The same things were measured in two ways. Each way mixes the same 12 hidden numbers, adds some noise and spreads widely along 5 directions of its own, which tell nothing about the thing.
(in the rows, 128 means zero)
Some things both ways: the first way, then the second way.
[138 141 102 159 135 124 118 120 121 104 120 114 109 165 130 125 105 140
 129 138 144 105  98]
[179 132 145  92 187 118 144 133 189 113 147 125 118 137  81 142  95  71
 175 163 158 191  86 118 141 126 194]

[ 90 140 113  96 170  73 134 119 153  85 168 128 115 113 107 106 149 115
 159 131 147 101 123]
[112  94 127 180 110 153 138 151 134 132 149 162 157 113  97 121  99 130
  97 128  94 101 143 120 122 116 100]

[141 111 162 107 117 151 136 172 157 129 183  76 160 119 162  71  81 133
  53 122 204 138 169]
[181 128 166 153 121 151 125 115 147 105 147 131 100 142 104 113  82  89
  80 125  99 127  81 138  94 134 160]

[158 181 132 141 146 147 176 136 135 143 130 103 135 130 134 142 139 129
 131 126 120 182 169]
[137 108 144 113 113 141  95  82 160 107 143 174 128 147 118  68  90 110
  94 135 107 126 111 158 116 147 153]

[115  83 114 124 143 123  97 129 108 134 166 143 150 107  82 161 119 150
 142 136 116 113 131]
[163 119 150 149 155 172 151 169 161 100 120 130  94 116 129  99 110 121
 117 105 118 121  94 116 165  65 148]

[165 159 131 179 147 174 149 159 133 124 122 123 157 125 159 182  68 125
  96  98  98 164 130]
[165  92 100  76 142 160  82 138 147 110  76 150  91 138 161  50  83 139
  99 155 151 104  46 160 176  73 167]

[134  78 118 108 171 125  84 156 148 148 145 119 106 106 144 153  86  92
  74 148 104 126 125]
[130 157 150 141 125 152 122  96 127 133 116 140  95 161 182 147  90  89
 118  90 112 104 118 163  91 112 134]

[ 84  69 112 144 101 103  90  78  79 167  89 154 151 126  71 114 120 135
 143 128  63  74  68]
[106 130 101 144 113 118 153 132  84 154 146 145 110 134 178 216 142  93
 107 149 113 105 197 120 117 124 116]

[ 95 103 119 132 124 115 139 117 136 123 171 141 188 137 106 143  99  88
  97 137  90 125 132]
[146 131 114 128 117 110 146 130  99 104 126 131 112 170 176 177 150 145
 114 132 153  70 168 169  76 140 130]

[174 104 134 108 170 190 170 162 126 135 182  89 100  89  73 155 109 180
 125  91 147 149 164]
[135 126  97 113 139 138 129 140 138  63 104 122  58 127 143  63 100 109
 131 124  76 151 105 164 103  57 139]

[146 154 168 113 106 113 139 133 144  97 149 115 151  97 132  85 140 153
 117  93 177 130 153]
[167 123  82 120 122 117 125 171 122  72 136 125 117 112 107  86 125 147
 115 115  92  97 104 134 118 117 130]

[130 122 141 123 141 144 131 114 118 150 131 135 143 103  86 142 141 165
 164 108 142 162 158]
[125 108 131 167  75 166 132 124 118 123 147 160 111 116 162  98 135 161
  63  90  74  70 136 141 133  77  78]

[117 155  98 155 174 128 114 110  96 170  88 100  99 132 121 149 129 160
 169 100 101 130 103]
[ 99  82  60 116 124 127  90 135 129 115 115 117 139 100 127 109 134 173
 123 127 101  95 124 153 126 105 100]

[143 127 125 127 123  96 132 131 132 114 105 156  91 131 163 156 165 110
 153  91 127 103 158]
[ 52 108  90 106 127 150 100 124 145 134 103 112 138  97 157 150 133 127
 133 139 131 134 143 138 121 119 111]

[102 119 134 143  88  95  72  97 104 113 117 133 158 179 125 115 131 137
 130 115 143  91 150]
[205 149 136 132 112 164 123 139 118 109 115 119  74 135 168 107 117 141
  63  85 116  56  64 138 132  73 142]

[185 115 170 137  81 112  88 133 161  93 128 152 106 103 160  99 120 170
  96 140 149 133 170]
[141  83 134 166 124 134 159 166 149  80 145 138 141 127 104  87 144 176
  92  98 111  84 134 122 126 103 101]

[159 137 144 159 119 140 151 112 241  74 158 109 117 140 174 100  99  88
  47  98 213 165 183]
[166 140 167 117 115 157 117 115 155 125 141 158 117 117  89 153  73 106
  87 180 147 146 121 151 106  95 170]

[135 183 174 136  67  96 102 108 129  41 125 146 164 160 128  83 124 142
 115 138 122 118 133]
[150 123 110 130 100 121 124 162 132 125 135 164 117 160 145 185 108  93
 131 177 174 128 102 180  79 157 159]

[129 102 133 109 103  88 145 104 129 139 145 108 152 123 104  85 158 101
 106 107 167 100 141]
[111 139 102 131 115 164 130 123 110 111 136 152 135  94  96  93 114 126
  76 153  85 102 164 107 109 110 112]

[ 97 117 117 107 162 113 161 114 177 111 167 132 133 151 137 142 125  86
 123  97 184 153 171]
[131 146 115 137  84 160 115 123  93 113 109  92 107 114 164 173 139 172
 106 103 131  65 127 177  71  95  92]

[145 143 120 110 122  32 112 121 131  64 169 135 118 158 131 116 168 118
 140 154 136  81 183]
[117 118 121 161 140 161 119 162 142 113  95 107 127 130 118 140  76 111
 112 119 131 110  94 148  77 127 139]

[121 118 155 107 106 146 172 169 157 112 148 143 165 124 160  96  91  75
  83 151 117 134 141]
[ 87 122 111 111  99  96 124 103 130 110 144 154 147 170 167 171 150 121
 139 146 153 117 178 184  55 190 123]

[136 131  93 142 157 104  80 122 114 139 121 119 101 119 123 159 134 128
 126 159 103 121  83]
[139 111 153 135 170 149 149 140 180 128 155 159 158 127  75 111 102 104
 137 136 134 147 117 100 152 128 145]

[118 133 134  93 143 104  87 115 104 173 132 132 155 124 120 145 150 124
 126 179 124 187 130]
[171 168 179 159 104 189 124 132 134 115 132 116 105 128 144 141  91 103
 138  81 135  99  59 153  87 149 137]

[ 92 147 119  95 137  57  85  98  78 176 119 117 124 124 144 152 171 122
 124 117  68 131  88]
[185 139 138 131 138 132 137 104 106 100 154 118 113 149 126 122 114  92
 139 111 104  90 109 116 106 199 154]

[ 68 104 124 109 134 155 143 161 124 136 108 142 125 139 153  84  94 114
 153 137 138  89  95]
[149 124 120 106 131 121 121 136 144 101 134 113 113 128 151 122 126 120
 141  91 116 122  89 134 135 119 131]

[ 85 114  96 114 130 140 118 121  59 173 130  89 146 164 113 173 135 102
 113  84 115 100  59]
[194 177 113  74 143 155 138  96 106 120 125 120  72 143 155 110 126  75
 108 152 122 114  73 110 133 117 157]

Other things, the second way, with their names:
<451>: [153  92 133 149 110 152 145 129 113  98 136 161 113 132 114 112 128 156
  80 172 124  85 176 147 115 116 136]
<339>: [134 122 160 179  97 125 145  77 103 148 180 170 109 172 170 170 133  81
  43 113  69  82 192 122  98 162 128]
<353>: [182  85 126 140 126 167  84 145 137  85  93 103  63 108 139  75  72 141
  83 104  91  98  57 160 146  75 166]
<47>: [148 125 126 108 122 161 102 139 122 140  91 115  86 131 187 146  91  97
  90 120 137  98  65 124 151 104 152]
<273>: [108 130  85 104  88 179  93 119 113 103 101 133  91 109 152  59  98 101
  74 148  89 116  69 134 106 112 117]
<226>: [162 122 155 146 115 177 145 119 134 158 134 121 102 142 167 131 116 106
 107 100 127 102  50 123 137  86  98]
<573>: [148 101 131 128 116 163 116 150 157  81 102 113 104 136 140  59 111 153
  63  97 116  91  50 144 114  85 120]
<448>: [ 66 127  70 111  81 118 132 159 109  83 122 144 131 108 168 141 177 185
 129 131 125  97 194 173  86  96  73]
<168>: [142 112  91  81 147 134 168 192 139  69 122 162 150 134 124  62 153 150
 182 160 183 112  99 119 156 144 128]
<178>: [ 74  79  97 147 110 162  98 146 120 129  85 126 126 121 166 137 115 154
  89 135 128  77 141 152 121 121 119]
<455>: [146 112 133 142 131 142 148 114 148  82 144 138 122 142 107  86 140 153
 109 111 105 104 132 155  94 108 109]
<495>: [124 173 161  86 129 139 127 101 181 117 136 143  91 141 171 148 132  97
 155 113 150 175 112 173 112  76 142]
<290>: [249 126 182 151 143 120 195 113 121 109 190 134  73 163 137 133 138 100
  88  95  93  97 113  91 159 104 149]
<27>: [162 135 127 109 121 141 117 110 111 128 128 130 101 135 157 120  87 100
 125 104 104 108  90 130 139 108 134]
<262>: [163 128 170 164 111 126 151  70 122 127 172 137  93 175 179 166 158 109
  81  91  95  85 154 143  99 153 128]
<494>: [ 80  95 129 111 144 171 113 106 165 141 108 112 107 103 147 138 106 101
 141 145 127 167 112 132 146  87 128]
<7>: [108 151 117 115 118 157  98 121 133 157 104 126  84 126 209 178 112  91
 132 111 131 123 102 160 125  86 136]
<311>: [177 112 158 138 116 164 122 141 134 147 122 130 105 132 127 180  76 104
  74 163 159 114  80 136 121  97 164]
<490>: [143 154  97  84 127 171  85 133 130 106  96 102  74  88 153 110 102 109
 147 134 123 137  68 144 143  96 157]
<129>: [177 128 148 115 153 145 150 146 178 105 157 163 145 121  83  48 103 118
 110 107 111 131  66  85 176  85 131]
<419>: [ 78 114 121 130 149 125 119 128 169 158 136 166 136 137 153 179 118  73
 130 153 135 160 157 131 138 139 152]
<82>: [184  90 179 129 130 138 146 109 145 111 160 155  83 144 127 115  97  72
  91 158 109 148 104 109 161 144 184]
<245>: [194 152 170 152 128 136 145 118 127 149 160 132  99 151 155 157  89  61
  78  74  85 106  81  94 134 114 147]
<363>: [178 145 118  93 143 111 154 140 111 108 128 117  90 148 175 129 135 115
  85  98 113  87 118  94 150  88 139]
<11>: [151 126 133  97 145 145 129 118 136 133 110 127 112 153 166 109  92  84
 105 110 132 112  59 106 151 116 143]
<139>: [145 133 146 143 126 149 132 136 128 124 134 130  99 126 152 136  85  67
 112  99  94 130  95 105 136 124 148]
<270>: [148 153 145 139 118 125 130 166 153 109 136 166 108 141 149 123  96  93
  75  94 102 117 112 130 121  90 155]
<489>: [ 77 118 129 143 112 113 123 110 136 134 145 164 143 160 173 178 132  97
 129 124 128 118 182 158  88 188 135]
<511>: [115 113 141 154  84 173 101 114 139 136 151 188 121  92  88 132  72 106
  97 187  99 154 160 161 113  97 143]
<112>: [123 121  94  88 141 164 101  99 109 139  94 140  98 130 168  91  98 103
 100 150 110 101 110 123 157 100 143]
<305>: [137 140 149 146 105 176 118 125 126 133 124 149  73 117 149 143  71  53
  91 151 102 145 106 132 118 117 170]
<400>: [ 74 110  57 103  83 129 118 127  72 123 114 184 125 132 185 114 124 144
 115 159 107  86 195 155 118 103  90]
<188>: [167 136 152 159 109 140 164 119 135  92 188 161 148 126  91  80 144 150
 103  78  75  85 136 113 116 123  93]
<32>: [ 84 110 149 134  95 142 122 102 160 123 162 186 209 134  86 137 136 159
 156 161 176 118 169 176  70 190 101]
<235>: [161 124 131 151  79 163 105 136 102 132 127 117 113 109 135 158  83 135
  83 106 106  82  92 146 110  88 114]
<417>: [147 130 110 108 128 153 125 158 134 111 123 152 134 112 124  84  99 135
 142 115 125 109  94 123 156  88 121]
<55>: [106 134 124 109 142 101 115  67 137 134 155 146 137 150 130 174 119  94
 134 145 114 137 190 150  88 172 152]
<201>: [136 154  91 120  87 143 110 138  88 115 105 141  76 132 225 100 128 124
  63  68  70  56 111 133 144  72 113]
<367>: [156 105 145 120 141 119 150  98 128  96 151 134 118 159 151  94 142 122
 107  95  99  91 137 111 145 156 134]
<205>: [169 125 147 126 135 140 143 151 157  91 127 104 115 137 142 132 147 157
 123  92 153  99  86 148 118 105 128]
<223>: [109 125 112 145 129 153 143 148 138 104 129 133  93 113 144 143 148 121
 132 144 116 132 151 145 114 102 128]
<246>: [109 132 104 123 118 127 130  96 114 131 133 130  99 150 149 147 114  73
  66 163  95 131 138 129  73 131 129]
<66>: [135  39 145 144 139 142 138 111 163 125 159 170 135 130 102  72 113 137
  95 145  98 130 134 117 183  97 126]
<90>: [177 141 101 103 147 156  64  97 124 142  84  77  68 144 159 151  58  67
 127 138 130 124  22 167  94 130 183]
<476>: [121  51 171 146 120 172 124  90 167 128 145 168 138 138 167  52 148 168
 113  85 108  92 114 132 200 112 101]
<579>: [ 59 117  81 135 136 156 183 188 115  53 111 123 154  78  74  71 153 183
 104 152 104 100 212  98  93  79  72]
<522>: [115 121 113 131 141 134 139 127 126 111 145  99 139  92  91 144 117 107
 140 119  96 133 141  94 117 145 118]
<91>: [128 142 124 132 133 123 140 142 138  96 139 126 133 149 125 135 107  85
 152 109 121 131 104 134  84 169 133]
<459>: [143  96 142 155 118 166 103 124 136 116 127 151 107 111 137  93  86 129
 100  96  85  99 114 135 161 102 141]
<517>: [186 153 128 120 100 159 123 161 140  97 142 139 110 102 127  96 131 147
  86 101 119  86  62 123 142  83 129]

Some of these things the first way, each followed by its name:
[134 175  96 158 121 106  85  87 101 107  70 132  58 164 110 137 190 156
 196 155 120 104  90]
<129>
[237 134 189 147  96 119 154 120 183  93  83 182 116  58 151 128 112 128
  77  88 104 177 153]
<400>
[152 153 153 139 135 113 122  66 183 109 113 111 103 119 108  94 136 154
 112  84 165 173 170]
<511>
[149 122  97 141 171 136 188 144  77 183 147 113 192 110  97 199 112 110
 133  91  96 146 120]
<112>
[ 98  74 151 124  88 121 164 109 143 126 165 137 214 145 101  62  64 113
  77 123 145 115 148]
<451>
[121 144 130 107 114  77 110  75 112 118 108 134 112 151  89  84 181 153
 177 150 166 123 134]
<188>
[115  96 117 150  89 117 121 120 133 111 117 158 113 132 141 139 145 112
 131 100 116  73 123]
<363>
[ 77 103 100 116 167 234 141 206 115 190 184  69 127 120 140 169  94 117
 105 143 120 139 111]
<573>
[114 118 103 152 120 159 143 123  89 153 130 143 170 168  92 146 120 149
 176 180 132 145 138]
<205>
[217 113 160 137  88 154 122 161 123 147 140  78 117 104 159 125 119 156
  45  80 159 129 157]
<246>
[ 86 135 156 106  78  93 186 122 134  64 158 161 162 160 140  79 132 130
 151  76 152  83 168]
<82>
[120 116 137 125 158 101  92 114 142 152 109 142 116  92 141 130 112 147
 130 107 103 144 144]
<459>
[111 129 140  97 134  86 127 149 139 112 160 156 152  91 136 149 147  84
 122 134  76 120 150]
<489>
[152 143 152 130  64 136 127 132  77 117  84 193 169 119 118 135 127 128
 130 186  59 140  52]
<168>
[146 125 125 142 151 157 136 135 138 151  90 145 129  95 125 122  98 126
 130 161 121 159  79]
<417>
[142 133 135 140 109 146 158  83 131 134 103 169 113 112  69 157 182 139
 178 125  95 165 154]
<448>
[161 164 158 124 114 109 112 116 188 104  87 150 112 142 193  92 111  80
  70 182 137 188 126]
<32>
[139 106 126 119 124 131 142 124 102 132 139 112 148 168  89  88  99 156
 134 162 163 121 147]
<455>
[147 158 149  94 118 168 173 165  97 156 142  86 128 113 137 152 170 130
 122  69 149 150 142]
<273>
[163 119 154 153 110 133 157 137 130 103 100 152 141 136 142  72  60 183
 140 114 155 114 144]
<66>
[115 139 116 111 152 131 183 110  86 170 190 110 193 100  37 173 176 147
 173 106 112 166 162]
<305>
[ 70  95 107 143 117 160 156 152  86 172 119 145 193 150 125 128  93 100
 150 142 101  98 102]
<47>
[168 139 132 153 124 123 136 105 119 144  57 153 106 135 137 113 112 155
 148 135 119 150 117]
<27>
[104  85 130 123  96 102  58  78  54 157 108 137 139 144  56 134 146 179
 157 121  83  88 117]
<223>
[ 47  83  91  91 135  94 190 116  87 168 125 133 154 154  90  50 137 111
 193 147 158  60  91]
<522>
